There are 10 hidden switches. A switch that is on adds its own fixed numbers to the row, and there is some noise. The rows also spread widely along 13 directions, which tell nothing about the answers.
(in the rows, 128 means zero)
Known rows, each followed by its switches (1 for on, 0 for off):
[140 165 118 142  96 109 153 107 126 179 113 209 121 107 165 151 122 202
 138  67  80 143 139 143 181 135 134 126 116 138 133  88  92 102 122 115
 118]
1 1 0 0 1 1 1 1 0 1
[142 149 153 131 138 139 169 103 152 148 119 101 195  85  64 118 108 150
 149 114 112 162  88 102 143 142 121 121 138 150  99 112 110 110 106 181
 120]
0 0 0 0 1 1 0 0 0 0
[ 93  81 159 116 117  87 148 109  93 133 161 136 100 139 107  75 147 139
 117 141 136  97 193 143  83 125 159 160  79 143  92  82 161 148 115 142
 129]
1 0 0 0 0 0 0 0 0 1
[145  72 118 158 129 120 121 114 109  52 150  66 162  70 120 107 115 159
 138 159 125 130 129 117 131 128 121 101 159 153 171  90 142 124 101 161
 188]
1 0 0 0 0 1 1 0 0 0
[145 134 103 152 102 125  74 113 154 125  77 153 118 111 117 130 153 153
 116 144 116 140 128 148 144  85 140 138 108 193  66 139 148 133  86 173
 145]
1 1 0 1 1 0 0 1 0 1
[111 115  90 163 113 129  89 123 178  98 116  85 125 152 164 136 134 153
  90 157 169 106 123 141  67 118 150  81  93 191 157 131 188 139 134 184
 181]
0 0 0 0 0 0 1 0 0 1
[114 100 143 111 103 119  87 124 115 107 110 121 137 120  95 114 120  95
 122 187 157 179 121 143  80  86 157 170 149 136 124 109 134 117 130 123
 164]
0 1 0 1 1 1 0 1 1 1
[114 149 157 126 113 139 131 137 117 157 167 147 140 130 112 117 109 136
 132 101 101 108 117 116 122 132 150 142 106 118 119 123 101 142 120 149
 139]
0 0 1 1 1 0 0 0 1 0
[ 97 152 121 126  98 116 128 124 119 136 124 144 109 103 144 118 136 152
 119 139 127 117 144 168 126 130 162 153 114 171 104  89 153 160 124 139
 141]
0 1 0 1 1 0 0 0 0 0
[ 78 196  94 143 136 134 136 127 170  98 129 140 142 121 116  96 147 159
 107 125 122 118 116 146 187 195  97 121 123 140  91 132 167 196  92 189
 131]
0 0 0 1 1 1 0 0 0 0
[116 152 159 111  82  99 129 129  83 163 134 174 145 115 127 144 129 143
 117 115 102 144 148 130 127 111 189 132 118 168 102  99  79 130 170  88
 150]
0 1 1 0 0 0 0 1 1 0
[110 118 117 158 128 116 123 112 183 133 133 136 164 175 133 130 119 158
 104 131 140 156 127  98 102 140 117  87  90 150 148 126 142 116 151 141
 171]
0 0 0 0 1 1 1 0 0 1
[116 207 132 155 149 147 140 162 176 168 130 171 153 121 111 114 101 155
 107 101 114 158  75 109 177 176 101 162 125 136 100 148 126 137 119 142
 100]
1 0 0 0 1 1 0 0 0 0
[177  95 100 152 139 112 123 151 122 117  84 105 113  91 107  99 101 164
 102 148 145 137 122 138 148 118 101 171 159 195 122 113 165 114  77 172
  91]
1 0 0 0 1 1 1 0 0 1
[125  85 133 112 135  98 111 126  90 129 180 174 148 202 132 118 110 135
 111 103 126 114 188  83 119 143 131 118  77 112 113 155  83 138 158  93
 149]
1 0 0 1 1 0 0 0 1 0
[103 144 104 144 150 130 150 121 127 110 119 153 115  99 158 105 142 157
 147 149 117 120 157 146 132 118 136 136 123 154  64 101 193 170  99 167
 122]
1 1 0 1 1 1 0 0 1 0
[123 139 110 124 121 105 203  99 122 131  79 116 152  61 141 121 104 169
 149 140 152 170 145 160 133 143 136 138 179 171 126  54 137  92 134 125
  97]
1 0 0 1 0 1 0 0 0 0
[126 171 140 119 145 145 166 134 109 147 144 113 161  85 123 138  81 152
 127 117 121 151  89 124 122 138 154 143 150 157 127 109 121 124 141 130
 125]
1 1 0 1 1 1 0 1 0 1
[141 136 129  85 125 109 181 138  45 153 152 145 103  94 134 114  84 170
 147  72 116  88 160 161 158 165 134 184 160 112 145  88  92 129 106 126
  57]
0 0 0 1 1 1 0 1 0 0
[114 172 127 136 167 154 173 168 108 132 153 143 128  99 171 124  94 151
 150 111 119 112 123 124 122 144 135 142 160 115 114 114 147 144 128 147
  88]
0 0 1 0 0 1 0 1 1 0
[115 113 132 149 129 111 119 138  97  97 157 143 155 126 141 114 120 141
 106 160 123 148 152 108 121 114 150 120 131 171 117 106 131 157 165 105
 175]
0 0 0 1 0 1 1 1 1 0
[116 204 144 165 110 157 121 155 176 172 129 113 151  87 101 139  87 147
  96 126 125 165  31 129 120 139 149 160 133 195 132 125 148 118 135 156
 144]
1 1 1 1 1 1 0 1 0 0
[120 164  94 110 169 148 171 124 115 117 116 153 157 142 193 163 113 155
 163  90 129 109 164 118 115 144 145  67 137 101 104 148 108 119 141 143
 108]
1 0 1 0 0 0 0 1 1 1
[146 124 138 154 150 147  99 134 135 132 152 118 174 141 159 161  90 128
 119 140 131 148 109  81  72  93 172  96  96 178 112 154 129 119 182 121
 183]
1 1 0 1 0 0 1 0 0 0
[ 89 131 127 139 149 114 195  87 125 124 133 121 146 114 152 122 122 161
 144 140 150 141 167 136  86 150 148 108 110 162 102  74 185 131 154 143
 130]
1 1 0 1 0 1 1 1 0 0
[170 117 128 131  91  98 129 135 111 183 140 162 116 142 149 149  85 186
 111  55 125 114 144 119 145 152 127 136 110 146 170 116  69  81 147 106
  97]
0 0 0 0 0 0 0 1 0 0
[123 107 146 107 111 120  88 122 111  99 141 110 169 143  80 130 111  97
 115 144 145 155 115 116  93 120 151 133 141 118 143 153  90 105 135 128
 175]
1 0 1 1 0 1 0 1 0 1
[131 144 105 162 134 125 135 149 141 113 115 105 144  97 141 121  94 162
  96 145 159 151 111 130 144 157 115 138 155 194 131 115 150 125 138 130
 121]
1 0 0 1 0 0 0 1 0 0
[ 98 210 141 134 103 141 139 139 138 191 127 175 109 104 136 129 136 158
 123 109  96 112 111 167 113 107 189 166 101 180  90 104 136 150 125 152
 119]
0 0 0 0 1 1 0 1 0 0

New rows. What belongs after each?
[130 154 134 128 142 130 203 101 130 135 109 120 150  66 110 113 101 167
 153 109 133 163 111 134 153 163 106 137 164 123 107  83 149 108  98 168
  78]
1 1 0 1 0 1 0 1 1 1
[152 150  82 173 140 126 104 143 173 127  86 174 115 120 129 111 131 177
 106 124 114 146 122 131 194 129  79 151 132 177  71 146 162 137  75 173
  94]
1 0 0 1 1 1 0 1 0 1
[ 93 108 152 152  72 104 126  86 164 126 142 105 133 113  64  79 157 161
 116 135 122 122 127 142 127 149 126 127  84 149 133  78 150 142  81 194
 171]
0 0 0 0 1 0 0 0 1 0
[134 113 115 165 169 145 128 108 166  87 115 118 163 125 132 122 125 141
 150 149 143 151 136  94 121 129 100  94 116 135  62 147 176 130 107 183
 132]
1 1 0 1 0 0 0 1 1 0
[141 105 125 169 144 119 133 154 141 145 168 127 137 153 143 120  67 169
  94 109 149 136 124  89 127 168  93 142 112 157 160 128 127 106 151 109
 121]
1 0 0 1 1 0 0 1 0 0
[136 161 159 150 102 119 120 164 100 165 155 149 125  83 115 105  94 154
  85 121 105 134  95 131 161 133 154 187 131 187 128 103 108 144 134 110
 130]
1 0 0 1 0 0 1 0 0 0
[118 165 127 112 112 116 135 130 108 132  91 147 148 105 102 126 126 132
 117 129 136 149 135 150 150 146 144 154 153 159  86 129  99 127 127 127
 109]
1 0 1 1 0 0 0 1 0 0
[117 128 126 180 140 140 154 120 194 178 127 162 148 161 169 147  92 159
 146 121 137 165 128  92  72 112 124 113  99 149 125 108 150  79 166 130
 131]
0 0 1 1 1 1 0 1 0 0
[107 143  93 134 125 149  88 117 139 127 139 161 127 169 191 167 140 136
 152 119 108  86 155 130  54  66 199  85  76 150 108 159 132 132 145 149
 189]
1 0 1 1 1 1 0 0 0 0
[110 116 160 146 174 131 198  95 167 150 157 115 205 144  97 116  89 140
 151 128 140 178 127  63  90 154 110 107 102 127 100 110 135  98 157 137
 134]
1 0 0 1 1 1 0 0 0 0
[159  95 111 155 152 127  91 141 145 115  92 148 146 140 115 119 113 123
 123 167 146 171 140 105 115  87 113 156 134 172  72 156 141 109 120 134
 125]
1 0 0 1 1 1 0 1 0 0
[116 194 131 109 132 154 144 141  97 138 133 138 110  75 118 106 118 147
 135 104  98  83 105 174 159 145 154 175 137 121 104 122 126 170  65 186
  97]
1 0 0 1 1 0 1 0 0 1
[ 89 104 116 170  98  69 145  96 174 165 147 224 104 185 156 103 136 194
 108  89 125 147 195 114 177 196  70 130  58 117 121  85 142 123 139  97
 129]
1 1 0 1 1 0 0 0 0 0
[113 180 120 156 120 143 135 111 167 105 109 118 179  68 108 118 137 156
 125 146 105 167  79 127 164 124 134 103 154 167 100 112 141 144 102 175
 163]
1 0 0 1 0 1 0 0 1 1
[143 105 134 141 109 113  82 152  75  87 163 104 122  87 109 113 121 142
 102 144 111 106 130 127 143 119 147 148 135 184 115 124 136 159 108 143
 168]
1 1 1 1 0 0 0 1 0 0
[136 165 125  76 144 130 148 133  80  97  92 130 138  73  82 101 111 116
 146 118 139 137 117 168 189 181 109 189 184  81  90 137 119 145  69 167
  60]
1 1 0 1 0 1 1 0 0 0
[133 130 110 130 130 120 149 105 111 121 104 165 147 115 152 137 131 154
 158 116 107 129 167 132 130 109 148 108 131 143  91 114 121 118 125 143
 127]
1 0 1 1 0 1 1 0 0 0
[133 131 113 171 122 118 112 129 172 123 124 124 159 136 123 127 106 165
  83 130 148 164 109 100 150 155  98 109 122 180 130 133 133 113 140 133
 149]
1 0 0 1 0 0 0 1 0 1
[136 131  72 142 120  95 135 117 105 118 112 180 121 113 200 144 139 202
 116 116  98 121 188 133 178 118 139  93 118 197  94  97 130 152 139 104
 147]
1 1 0 1 1 0 0 0 0 1
[145 138  78 154  94 109  87 161 118 122 102 182  97 118 183 136 121 170
 103 121 115 126 143 145 161 103 138 140 150 178 129 126 129 131 127 117
 132]
1 0 1 1 0 1 0 0 1 0
[142 110  99 165 135 145 114 146 101  56 139 130 132  60 202 142 106 160
 184 140 102 127 141 133 157 115 117 116 198  88 173  97 106 106 100 120
 167]
1 0 1 0 0 0 0 1 0 0
[140 114 127 138 129 119 140 131  85 127 129 151  93  88 174 125 113 163
 150 118 122 109 165 154 125 120 147 158 134 131 124  88 142 120 112 131
 108]
1 1 0 0 0 0 1 1 0 0
[156 141  94 172 140 133 123 130 189 136  82 124 155 114 132 140  98 167
 112 135 146 177  92 107 141 131 100 123 133 198 103 136 164 104 127 157
 121]
1 1 0 1 1 1 0 0 0 0
[160  87 134 123 123 101 166  71 103 170 116 157 130 127 128 138 128 178
 164  87 108 117 194 122 109 100 150 113  78 172  65 100 118  95 122 149
 105]
1 1 0 1 1 0 0 1 0 0
[128 164 127 145 104 134  85 148 135 119 124 145 139  84 145 138 129 138
 123 145 105 150  96 136 139  99 162 142 143 160 115 120 130 143 130 133
 170]
0 1 0 0 0 1 0 0 0 0
[135 192 116 130 129 167 125 139 133 146 102 134 142  79 151 150 109 144
 149 124 114 126  95 150 124  98 178 142 143 166  99 132 113 129 117 152
 132]
1 0 0 1 1 0 0 0 0 0
[152 135 103 137 127 118 114 154 107 132 109 144 146 122 171 149  93 146
 103 141 138 154 132 121 120  99 158 133 150 196 127 126 118 123 174 100
 135]
0 0 0 1 0 1 1 0 0 0
[152 134 120 143 137 117 137 144 108 136 128 188 127 105 168 125 103 168
 130 108 105 149 142 110 183 131 109 143 143 128  93 115 118 130 123 110
 102]
1 1 0 1 0 0 0 0 1 1
[126 173  77 105 112 119  81 176  95  93  97 115 153 119 131 146 105 130
  62 151 150 136 107 149 157 142 157 133 175 205 138 163  94 156 147 104
 158]
1 0 1 1 1 0 0 0 0 1
[114  91 124 110 105  92 129  77 108 111 103 180 135 140 126 124 137 136
 163 131 135 163 191 150 128 136 124 139 123  83 125  95 106  96 124 107
 144]
1 1 0 1 1 1 1 1 0 0
[150 144  82  89 137 105 143 175  80 135  98 139 102 121 172 142  69 159
  99 102 173 126 140 156 158 181 117 173 175 138 163 128 105 114 137  90
  64]
1 1 0 0 1 0 0 0 0 1
[161 178 138 137 134 144 144 144 115 150  93 163 167  45 149 151  97 148
 154 128  97 184  98 119 171 102 153 151 180 155  84 110  88 103 134 101
 118]
1 1 0 0 0 0 0 0 0 0
[ 97 146 105 118  96 110 119  96 152 141  87 191 102 152 161 129 152 145
 132 117 144 135 165 162 123 129 144 127  96 110  93 120 144 123 117 141
 119]
1 1 0 1 0 0 0 0 1 1
[109 140 147 146 135 129 164 135 126 134 121 134 135  74 125 112 113 145
 148 160 119 169 118 137 114 115 139 166 158 148 109  70 159 114 113 130
 130]
1 1 1 0 1 1 0 1 0 1
[129 121 125 142  80 105 119 111 115 125 155 126 157 115 149 144 118 177
 114 105 111 125 134 116 131 129 164  82 115 167 176  98  82 115 157 110
 198]
1 0 0 0 0 0 0 0 1 0
[169 141 114 157 108 138 113 160  98 150  95 153  97  62 175 146 114 164
 143 130  98 121 124 154 110  43 185 156 160 204 108 101 134 103 113 142
 118]
1 0 1 0 0 1 0 1 1 0
[ 85 179 118 156 165 149 164 147 173 148 128 142 142 135 166 116 122 155
 115 146 140 132 122 121 101 137 139 119 108 165  85 115 182 160 143 157
 123]
0 0 0 0 1 0 0 0 1 1
[131 114 137  88 132 112 108 130 102 131 117 142 130 144  92 116 121 110
 122 135 142 136 140 134 101 117 152 170 118 123  95 146 123 123 114 136
 118]
1 1 0 0 1 1 0 0 0 1
[126 156  89 174 140 149 131 137 163 110 130 136 142 113 188 145 128 175
 140 118 103 111 122 113 126 114 134  72 128 163 115 125 164 144 124 178
 149]
0 0 1 0 0 1 0 0 1 0
[172 142 118 116 148 124 160 139  90 135 132 123 153  87 131 135  91 172
 138  82 110 115 128 114 161 144 132 127 155 152 118 129  95 117 117 144
  91]
1 0 0 0 0 1 0 0 0 0
[ 86 133 173 122 137 133 153 118 130 121 132 140 155  99  96  96 127 100
 164 163 126 170 126 128  94 119 147 164 148  78 103  92 133 112 113 135
 143]
1 0 1 0 0 1 0 0 0 1
[109  64 106 134 117  81 177  92 151 142 100 104 110 154 126 111 101 163
 124 134 196 144 175 142  66 165 107 138 108 161 149  73 193  80 132 148
  98]
1 1 1 1 1 1 0 0 0 0
[ 93 136 182 108 128  89 148 136  99 151 131 151 169 141  58  93 136 106
  85 160 134 170 154 108 116 137 153 163 113 183  46 113 117 151 158 103
 123]
0 0 1 0 0 0 0 1 0 1
[ 89 151 152 116 133 114 200  95 102 144 135 144 162 112 126 116 143 155
 140 120 107 120 166 128 108 139 171  94 105 149  83  81 129 148 137 147
 133]
1 0 1 0 0 0 1 0 1 1
[110 109 127 132 146 113 127 152  60  78 151 121 137 106 135  96 130 124
 106 180 126 109 172 125 111 109 166 134 135 192  79 111 159 187 136 129
 159]
1 0 1 1 0 0 1 0 1 0
[164  95 117 139 149 132 125 126 117 113 149  97 167 129 139 154  95 159
 139 108 118 115 133  82 110 121 135  81 113 162 124 144 116 111 131 152
 159]
1 1 1 0 1 0 0 0 0 0
[110 166 109 158 101 119 106 116 173 137  83 184 130 113 132 123 144 156
 110 144 113 176 114 148 162 118 129 143 118 167  93 109 151 136 113 140
 152]
1 1 0 1 1 1 1 0 0 1
[157  78 153 140 164 137 126 133  95 109 150 128 148 105 104 103 108 127
 158 155 106 142 140  92 104  74 134 149 139 125  89 120 126 117  98 149
 136]
1 0 0 0 1 1 0 1 1 1
[152 115 123 143 116 117 125 145  88 110 117 172 109  76 146 115 111 156
 159 116 101 133 147 150 169 123 117 171 176  98 143  94 106 103  87 128
 109]
1 0 1 0 0 1 1 1 0 0
[130 158 120 129 154 130 110 159 118  84 127 143 154  90 109 105 111 126
 108 150 122 168  98 116 195 155  97 162 174 124  85 147 137 162 103 134
 123]
1 1 0 1 0 1 0 0 0 1
[ 75 131 118 128 101 107 158 100 144 111 145 118 143 123 153 121 120 155
 125 136 152 146 142 150 105 161 139 110 135 121 179  68 142 125 153 123
 166]
0 0 0 1 0 1 0 0 0 1
[107 170 139 125 115 121 162 119 117 110 107 108 165  48  86 106 126 144
 121 153 120 166 101 143 175 157 133 143 171 167  88  86 140 148 102 152
 135]
1 1 1 1 0 0 0 0 0 1
[141 113 161 159 115 111 166 117 145 190 122 159 122 108 119 113 111 166
 138 109 110 145 135 116 111 107 138 154 108 157  98  79 133  81 116 144
 102]
1 0 1 0 0 0 0 0 0 1
[151  91 112 183 120 118 131 124 165 146 120 136 106 129 136 113 115 183
 130 116 125 118 146 116 130 123  93 134 105 176 109 103 164 107  95 179
 109]
0 0 1 1 1 0 0 1 0 0
[130 116 164  99 133 130 143 121  94 150 138 117 133 117  93 111  93 118
 138 124 140 130 123 134  96 132 152 174 117 114 115 117 122 117 110 148
 109]
1 1 0 1 1 0 1 0 0 1
[146 112 114 113 130 119  86 134 143 109  76 129 172 157  86 128 105 102
 111 152 170 179 120 119 115 132 119 145 143 132 124 172  98  94 130 128
 136]
1 0 0 0 1 1 1 0 0 0
[112 105 166 139 137 105 187  84 157 140 155 107 182 142  58  89 110 149
 130 111 146 164 133  87 123 186  87 114 105 120 107 101 138 113 126 170
 109]
0 0 0 1 0 1 0 1 1 0
[179 146 103 129 121 151  81 150 116 161 100 165  92 119 177 162 117 155
 142  93 101  87 123 143 112  64 180 141 102 165  86 163 120 122 101 166
 110]
1 1 0 0 1 0 0 0 1 0
[122 155 116 116 156 146 150 115 118 124 136 130 143 135 131 141 114 145
 144 102 116 105 131 129 110 141 142 109 108 126 100 145 144 138 110 182
 121]
1 1 1 1 1 1 1 1 0 1
[106 133 110  97 110 104 129 111  97 102 134 141 127 133 136 134 142 143
 137 102 124  97 164 150 127 155 153 110 119 113 123 126 124 142 118 147
 142]
1 1 1 0 0 1 0 0 0 0
[130 126 104 140 129 116 125 124 111  90 138 173 145  99 142 112 133 163
 153 123  86 136 157 123 205 138 100 128 153 109 108 109 102 152 102 128
 145]
0 0 0 1 1 1 0 0 0 0
[148 118 143 127 121 109 114 140 109 131 122 140 166 111  86 115  95 129
 106 145 130 186 110 100 151 123 128 160 147 165 107 125 104 120 141 103
 142]
1 1 0 1 1 1 0 0 1 0
[141 130 164 164  98 133  88 111 160 179 153 163 129 129 118 135 130 149
 126 104  89 128 109 104 106  83 167 134  57 166  82 135 129 119 124 157
 164]
1 1 0 1 0 0 0 0 0 0
[ 68 162 124 132 102 123 117 130 159 123 146 146 128 143 128 118 124 134
 114 128 140 139 113 144 129 180 124 144 118 104 148 113 149 150 130 140
 156]
0 1 1 1 1 1 0 0 0 0
[126 159 140 141 117 118 149 150  95 145 146 161 136  90 114 108 107 165
 118 108  93 130 126 124 185 152 122 159 146 152 110 103 100 142 112 121
 116]
1 0 1 1 1 0 0 1 1 0
[179 149 150  91 104 143  98 137 103 154 105 128 166 111  91 152  84 115
 129  95 121 151  72 123 125 102 166 146 161 108 153 159  45  87 123 144
 120]
0 0 0 0 0 1 1 0 1 1
[101 137 167 154 123 130 132  91 165 109 139 191 186 103  93 107 152 130
 171 136  70 198 119  83 181 124  97 112 133  64  67 104 116 133 100 152
 172]
0 1 1 1 0 1 0 0 1 1
[109  82 120 143  96 113 112 101 158  98 127  90 115 137 123 105 132 148
 121 138 168 113 138 154  91 149 118 119 107 115 178  99 163 115  94 187
 154]
0 0 0 0 0 0 1 0 0 1
[137 112 128 141 156 126 156 129 108 121 144 169 137 105 148 117 107 159
 172 115 102 138 160 114 149 132 106 149 147  91 116 102 109 106 109 120
 116]
1 0 0 0 1 1 0 1 0 0
[135 118 135 115 160 122 172 113  86 123 146 150 140 126 128 109 109 153
 146 104 119 119 165 118 130 139 125 127 127 110  98 117 128 133 112 152
  91]
1 0 0 1 0 1 1 1 1 1
[120 138 128 114 157 129 120 141 100  92 139 153 145 106 142 121 132 124
 142 149 107 140 143 116 140 112 144 135 146 113  73 131 136 164 121 135
 139]
0 1 0 0 0 1 0 0 0 1
[ 92  93 134 113 132 111 135  66 153  72 121 116 171 148  66  92 157 117
 153 149 152 154 163 126 121 158  94 110 120  74  91 124 144 129  88 186
 141]
0 0 0 1 0 1 0 1 0 1
[101 128  98 134 103 111  71 124 137  55  98 128 168 107 132 125 145 117
 104 201 145 189 128 141 132 100 150 118 169 167 128 121 126 137 144 102
 215]
1 0 0 1 0 1 0 0 0 1
[122 145 147 115 126 133 141 125 106 149 162 155 126 127 121 123 111 138
 151  80 100  96 133 128 123 137 150 150 112  93 113 132 108 127 107 157
 112]
1 0 1 1 0 1 0 0 0 0
